Each cloud of rows lies close to a flat space through zero, with a little noise off it, and is much wider in some directions of that space than in others. After each cloud: how many dimensions does that space have?
In the rows, 128 means zero.

[[138  63 136 132 133  73 114 101 116 170 102 118 119 108 185 140 171 101]
 [138  72 164 119 146 172 133 176 121  64 158 132 132 140 187 155  93 194]
 [100  97 114 146 113 105 124 118 166 102 141  98 130 143 154 161 158 138]
 [137 184  81 119  95 104 119 115 130 154 139 154 123  81  93 150  94 137]
 [123 168 135 126 118 137 110 136 139 117 158 117 123 123  87 106  88 166]
 [165 136 115 105  68 142 118 109 143 155 166 128 114 106 149 110  83 143]
 [138 110 124 130 109 148 159 141  90 107 137 148 155 139 147 137 110 175]
 [108 167 134 104 119 138 155 108  85 159  82 133  99 119 108 116 140 135]
 [149 144  74 135 147  63 118 132  77 159 119 153 157  64  91 147 132 111]
 [123 102 135 129 113 130 135 116 120 130 145  82 120 147 119 110 145 135]
 [ 83 166 196 124 103 188 173 193  91 154 127 104  49 211 152  61 104 211]
 [177 132 153 121 141 171 152  89 180 170 111 143 103 151 189 110 140 107]
 [ 87  79 128 135 123  99 148 145  65 138 103  75 134 156 148  98 191 121]
 [ 88 151 164 138 190 175 122 137 129  87 112  93 158 159  79 100 145 161]
 [126 150 172 142 104 178  67 121 130 108 161 201 175 112  92  97  59 168]
 [207  46 134 118 153 126 163  73 142 155 103 117 156 135 186 172 146 110]
 [186 158 138 112 149 177 126 109 139 150 134 144 149 112 124  91  91 140]
 [169 108  96 146  85 111 125  98 139 109 178 157 162 108 131 132 116 125]
 [119 138 144 140 152 146 139 138 113 109 128 161 119 125 144 118 147 147]
 [100 169 168  87 159 168 136 163 123 100  78 112 120 146 133 107  93 160]
 [204 121 127 127 121 100 122  65 146 158 135 158 149  91 142 114 112 123]]
 : 14

[[138 128 115 117 137 126 130 147 132 110 119 131 115 123 116 137 140 141]
 [126 139 161 113 135 134 117 130 153 132 118 122 112 117 114 132 115 108]
 [122 126  97 104 130 123 146 125 126 117 121 122 125 138 124 118 132 149]
 [138  85 142 143 143 132 125 139  96 110 122 159 138 109 149 136 149 117]
 [133 126 139 140 144 145 129 142 126 124 129 138 136 113 128 123 123 136]
 [147 138 165 127 124 113 112 128 146 128 122 112 110 144 124 143 120 131]
 [126 104 154 132 140 131 130 108 105 134 130 140 152 138 145 118 126 128]
 [121 139 109 123 122 119 127 120 129 130 124 115 123 136 130 131 127 137]
 [130 121 114 142 135 144 138 150 122 116 122 134 129 106 141 121 127 149]
 [ 99 140  58 119 140 123 132 126 109 120 125 135 129 118 120 134 153 134]
 [102 145  72  92 107  99 129 107 136 130 119 105 106 144 115 138 139 117]
 [143 150 121 146 144 131 117 158 136 113 123 124 112 117 120 146 132 156]
 [122 123 125 129 120 124 122 128 126 127 117 122 117 120 143 134 129 121]
 [174 103 175 131 122 134 139 151 141 113 131 135 127 139 129 120 121 143]
 [141 122 184 142 154 148 120 137 131 129 126 138 139 116 130 121 114 130]
 [130 129 137 124 101 133 135 133 150 137 136 123 121 122 123 121 115 104]
 [120 119 120 129 130 141 133 139 127 122 119 133 125 104 136 122 126 126]
 [115 139 149 152 136 162 135 129 132 148 139 127 151 109 138 102  98 134]
 [134 135 116 126 114 140 142 146 147 125 134 124 122 120 118 119 121 134]
 [114 116 107 137  99 138 148 122 123 137 130 121 136 120 159 104 112 132]
 [101 142 150 121 100 125 121  97 149 159 124  98 121 130 142 116  95 101]]
 : 8

[[121 164 109 131 141 110 104 139 178 174 103 126  59 115 134 109 116  97]
 [ 75  90 126 121 114  70 153 165 115 169  97 149  94 144  63 173 104 115]
 [145 138 123 104 135  71 127 100 146 105 176  80 136 150 104 102 117 165]
 [109 104 119 136 138  71 141 131 104 127 129 116 103 144  69 177 146 128]
 [150 136 122 145 153 123  90 150 129 131 109 134 118  99 116 117 124 120]
 [121 105 121 103 123 137 142 107 136 155 150 115 113 135 131 126 104 128]
 [211 136 172 148 126 153 122 152 134  87  87 161 223 143 206 102 169 138]
 [131 136 139 153  93 105 131 133 142  88 114 160 131 151 130 132 104 131]
 [125 196 114 138  92 123 148 170 148 116 144 118 102 104  99  86 151 133]
 [110  79 140 132 141 165 164 122 130  99 168 101 164 134  73 157 178 152]
 [172 118 138 157 125 133  82 138 107  97 121 159 135 118 137 100 104 134]
 [181 137 108 101 164 116 105 126 102 141 182 111  70  70 125 110 119 138]
 [151 128  85 122 156 121 130 119 102 143 188  75 142  95  78 123 131 154]
 [ 79 201  87  96 138 196 110 120 125 173 112 131 154  50 190 131  87 130]
 [ 74 161 151 119 137 180  88  99 148  80 122 120 153 110 148 107 145 139]
 [125  58 162  78 150  72 152 161 154 182  81 122 164 167 115 138 150 130]
 [ 87 175 123  84  95 143 135 111  98 162 119 105 107 126 169  86 140 115]
 [104  86 112  91 118 145 173 145  84 147 187  82 175 108  45 116 136 170]
 [ 80 138  91 143 162 176 124  99 116 135 161 111  92  80  95 186 132 120]
 [165  62 120 141 165 108 142 119 146 117 174 122 135 129  76 174 105 146]
 [105 155 104 137 115 114 153 119 187 171 100  80 159 174 126  96 141 110]]
 : 12

[[115 123  87 153 129 125 135 156 183 125 109 158 125 100 129 122 140  87]
 [120 126 143 119 134 130 126 123 109 125 133 114 124 138 132 126 116 148]
 [ 82 136 114 118 133 111 146 150 145 107 106 111 104 109 141 102 121 154]
 [148 130 156 121 128 131 116 107 103 138 141 116 133 149 127 139 123 137]
 [ 50 143 126 111 130 102 153 146 125  90 103  90  87 103 150  90 114 184]
 [ 70 134 107 130 136 108 143 155 158 107 104 116 100  96 139  98 127 143]
 [181 130 178 109 123 146 108  83  60 147 169 114 154 172 115 150 120 138]
 [140 134 171  96 127 130 119  98  66 129 147  95 132 160 133 137 108 171]
 [150 136 187  89 124 135 115  93  48 137 160  94 136 178 125 145 118 172]
 [111 127 105 138 131 126 130 140 155 124 112 137 122 114 131 120 133 117]
 [143 122 127 137 129 133 124 132 140 135 130 137 135 130 126 132 132 111]
 [191 121 166 120 128 150 104  86  80 158 166 133 165 175 111 162 129 120]
 [147 122 122 147 130 137 128 133 145 139 133 147 140 125 120 141 136 103]
 [ 82 129  73 151 132 108 153 169 203 112  96 148 109  77 133 102 137 107]
 [ 86 127 109 131 125 116 141 150 152 116 106 126 111 100 136 105 125 137]
 [ 98 129  94 143 125 115 146 157 168 114 103 137 113  90 129 111 134 118]
 [138 119  77 166 132 132 128 156 204 140 107 175 134  93 120 128 148  66]
 [163 123 163 117 126 139 114 100  82 142 150 122 145 159 117 145 120 132]
 [124 123 123 122 128 126 126 127 130 128 128 122 127 124 126 123 133 124]
 [154 122 124 139 131 139 120 123 131 132 134 144 144 138 118 138 129 103]
 [147 128 145 124 128 136 120 115 106 134 141 131 137 148 119 142 124 127]]
 : 2

[[146 140 126 151 100 130 125 148 126 116 116 122 167 118 110 155 153 170]
 [ 98 184 150 131 126 132  80 152 121 184 146 168 180 158  64 115  58 106]
 [ 98  88 169 122 144 140 117 103 122  82  88 106 136 100 153 174 124 118]
 [161 153 118 120 120  95 128 132 150 139 131 162 126 162 155 103 160 129]
 [129 170 134 143 108  81 140 145 121 152 159 146 100 118  99 129 116  87]
 [152  69 124 109 129 128 135 136 145  97 128 132 115 133 163 161 148 107]
 [137 133 145 118 122 144 104 108 116 102 113  91 136 132 169 192 123 134]
 [102 127 119 149 113 103  91 196 118  96 113  99 123 143 137 135 154  73]
 [118 113 127 122 117 102  95 129 100 168 173 156 173 174 139  78 116 141]
 [103  36 111  85 139 151  66 167 150 117 128 145 131 155 113  87 117 101]
 [167 179 126 116 116 143 119 126 128 146 129 160 148 160 104 163 129 145]
 [110 153 141 160 144 125 121 163 134 129 119  87 121 110 109 128 138 136]
 [ 95  48 112 109 116 175 154  44  98 105 131  91 154  97 143 144 142 117]
 [122 185 146 121 117 145  90 100 119 136 111 114 167 142  94 170 149 137]
 [ 93 135 136 107 121 161  85  97 118 152 120 150 181 137  82 107  87 140]
 [ 50  86 157 133 162 177  90 102  56 163 155 117 203 149  77 115  90 149]
 [135 145 148 114 165  97  94 161 193 125 105 125 120 173 179 123 161  64]
 [111  88 132 139  81 108  79 184 120 123 143 133 181 125 115 133 106 122]
 [113 144 133 144 142  90 181  84  83 154 175 121  76 112 152  91 112 121]
 [121 125 132 174 100 111 146 135 140 140 142  81 160  72 136 112 119 172]
 [128 187 118 124 132 161  85 201 173 169 113 178 178 182  89 106  60  95]]
 : 13
